There are 3 ways to turn a row about zero (a turn may also mirror it). The second row of each pair is the first, turned, with some noise. The first 21 pairs use one turn. New pairs use 2 turns, one after the other, and a turn may come again.
Some pairs, each with its turns in order after it:
[-0.88 -0.08 -4.69  0.40  1.61  0.92]
[ 0.66  0.80 -3.92  1.30  1.85  2.06]	W

[-4.69 -0.10 -0.34 -4.52 -3.37  0.53]
[-2.43  1.56 -0.01  5.30  0.50 -4.09]	W

[ 0.42 -0.02  1.03  0.37  0.41  1.92]
[ 0.68 -0.05  1.38  0.89 -1.05  1.27]	W

[ 0.24 -0.98  0.97  1.31 -0.42 -4.11]
[ 1.13 -0.30  1.26 -1.64 -1.14  3.78]	A

[-0.76 -0.59 -1.24  0.55 -1.52 -0.53]
[ 0.92  1.18  0.70 -0.54  1.52 -0.75]	Z

[ 1.01 -1.90 -4.69  0.87  0.49  0.22]
[-0.03 -0.54  2.36  0.48  4.57  0.92]	Z

[-0.56  0.86  0.07  0.16  4.39 -0.93]
[ 0.91 -3.73  1.39  1.00 -1.50  0.42]	Z

[ 0.23 -0.41 -0.57 -4.58 -2.84  0.37]
[ 1.69  0.47  0.75  2.94  1.31 -3.93]	W

[ 3.91  0.34 -0.48  0.04 -0.38 -0.34]
[ 3.37 -1.46  0.08 -1.51  0.43 -0.41]	W

[-1.36  3.20 -0.02 -4.69  0.96 -3.54]
[ 4.68 -0.40 -1.99  3.56  1.25  2.62]	A

[ 0.72 -1.68  0.40 -0.29 -1.64 -1.24]
[-0.74 -1.10  1.93  0.29 -0.24  1.58]	A

[ 0.16 -0.65  0.67 -0.02 -0.45 -0.12]
[-0.31 -0.65  0.37 -0.01 -0.43  0.24]	A

[ 4.69 -0.57  0.33  1.81  0.98  0.08]
[-0.14 -1.16 -1.92 -0.02  1.43  4.37]	Z

[ 0.48  1.46  4.69 -0.35  0.24  0.21]
[-0.44  0.72  3.21 -1.19 -3.38 -1.10]	W

[ 1.63 -0.63 -1.55  0.37  4.09 -1.47]
[-0.58  3.85 -1.83  0.07 -1.14  2.12]	A

[-0.99 -1.01 -0.20  1.66  0.45  4.21]
[-2.67 -0.25 -1.22 -1.49  0.18 -3.35]	A

[-0.15  3.30  2.33 -0.73  0.15  0.45]
[ 0.17  0.72  0.41 -0.31 -3.67 -1.45]	W

[ 0.76 -0.22 -2.50  1.27 -2.45  1.47]
[-0.98  2.25  1.03 -1.77  2.44  0.77]	Z

[-0.47 -0.56  2.85 -0.77 -1.79  0.37]
[-0.66  1.16 -2.72 -0.53 -1.23 -1.50]	Z

[-0.87  3.39 -0.57  0.15  1.27  2.10]
[-1.56 -0.36  2.90 -0.98 -2.42  0.98]	Z

[ 3.81  0.22 -3.93  0.83  4.04 -1.26]
[-0.72  6.76 -0.43  0.64 -0.28  1.36]	A

New pairs. What belongs after each?
[-0.19  0.48  0.65  3.54 -0.60  4.64]
[-0.17 -2.99 -2.60  3.82  2.01 -0.05]	Z A

[ 0.72  0.02 -1.65 -1.35 -1.02 -0.81]
[ 1.34  1.03 -0.57 -1.42 -1.00 -0.90]	Z A

[0.77 0.07 1.91 0.98 1.27 1.14]
[0.01 0.11 0.26 2.22 1.68 0.07]	Z W

[ 0.72  1.58 -0.71 -0.38 -0.48  0.47]
[ 0.97  0.90  0.32 -0.43 -1.33  0.49]	A A

[-0.76 -0.58 -0.63  0.50  0.20 -2.13]
[ 0.15 -1.09  1.47  1.23 -0.28 -1.39]	W Z

[-0.66 -1.96  1.74  0.12 -1.96 -1.73]
[-2.72 -2.17 -0.33  0.67 -0.65 -0.50]	A A

[-0.36 -0.08 -0.82  0.46 -0.43  0.84]
[-0.50  1.02 -0.14 -0.61  0.11 -0.26]	A W

[-2.08 -0.48 -2.18 -0.01 -0.06 -1.78]
[-1.01  1.52 -2.37  1.26 -0.41 -1.30]	A A

[-0.87 -0.75 -0.20  0.04  3.65 -0.76]
[ 0.28  1.42  0.07  0.70  3.04 -1.70]	A A

[ 0.66  1.00 -0.81 -0.21 -2.85  1.77]
[-0.45  0.59  2.10  0.00 -3.00 -0.45]	Z Z

[-2.34  2.18 -1.45 -1.32  4.69  0.04]
[-1.80 -3.94  1.69 -1.92 -2.84  1.26]	Z A

[-4.69 -0.17 -2.54 -4.69  2.55  0.77]
[ 5.90 -0.87 -3.67 -1.82 -1.33 -1.97]	Z Z

[-0.19  0.53  0.29 -0.26  0.10 -0.44]
[-0.37  0.20  0.39  0.04 -0.22 -0.14]	A A

[-1.55 -0.72  4.69 -1.18  1.85 -1.36]
[ 1.07 -3.02  0.16  2.86  3.24  0.39]	A W

[-0.75 -0.55  0.03  0.03  0.77 -3.04]
[ 0.79 -0.29 -1.30  0.15  1.42  2.52]	Z Z

[ 4.20  1.33 -0.71  0.95  4.06 -0.33]
[ 0.79 -2.44 -2.90  0.45 -3.91 -2.51]	A W

[ 0.23  0.11  1.32 -1.74 -1.46 -0.54]
[ 1.19 -0.57  0.59 -0.64 -1.07  1.80]	W A

[-0.29  1.27  0.08  1.33  4.55  0.03]
[ 2.24  0.35 -1.27  3.44 -2.03 -1.23]	W W

[-0.98 -0.14  1.76 -2.12  0.21  0.36]
[ 1.62  0.71 -0.31 -0.81 -2.17  0.20]	W Z

[ 0.05  0.17  0.52  0.46 -3.11  0.15]
[ 1.11  0.88 -2.04  0.09 -1.43 -1.33]	Z W

[-2.06  2.93  0.65  1.89 -0.37 -4.69]
[-1.82  1.84  1.46  4.86 -2.12 -1.75]	A A

[ 0.65  2.70  0.07 -0.07  0.40  0.50]
[ 1.06 -1.87 -0.71  0.53  0.64 -1.40]	W W

[-0.10 -0.76 -1.03  0.92  0.27 -4.69]
[-0.05 -1.49 -1.48  0.33  1.26  4.49]	Z Z

[-0.95  1.50 -0.75 -1.26  1.07 -2.91]
[ 0.02  1.32 -2.80 -0.28  0.46 -2.19]	W W

[ 0.52  0.10 -1.07  0.48 -3.56  2.46]
[ 2.46 -2.19 -2.04  0.68 -1.77 -1.46]	A Z

[-0.50 -1.30  2.21 -0.52 -0.64  0.32]
[ 0.69 -1.91 -0.57 -0.90 -1.65  0.17]	W A

[-1.70  4.69 -1.57 -1.20 -4.69  0.08]
[-2.39 -4.03 -2.57 -1.88  4.17 -0.75]	W W

[-0.39  1.07  0.32  0.34 -2.22 -0.90]
[-1.50 -0.49  0.23 -0.39  1.89 -0.66]	W W

[ 0.80  0.71 -1.40 -3.86 -0.57  2.49]
[ 2.27  0.02 -0.31 -1.22  0.29  4.28]	W Z

[-0.18  2.21 -2.07 -0.86 -2.46  0.21]
[-0.26  0.20  0.09 -0.43 -3.74 -0.87]	Z W

[ 0.03  1.89  1.14 -0.21 -3.19  2.86]
[ 3.18 -1.76 -0.75  1.22  2.53 -1.46]	Z A

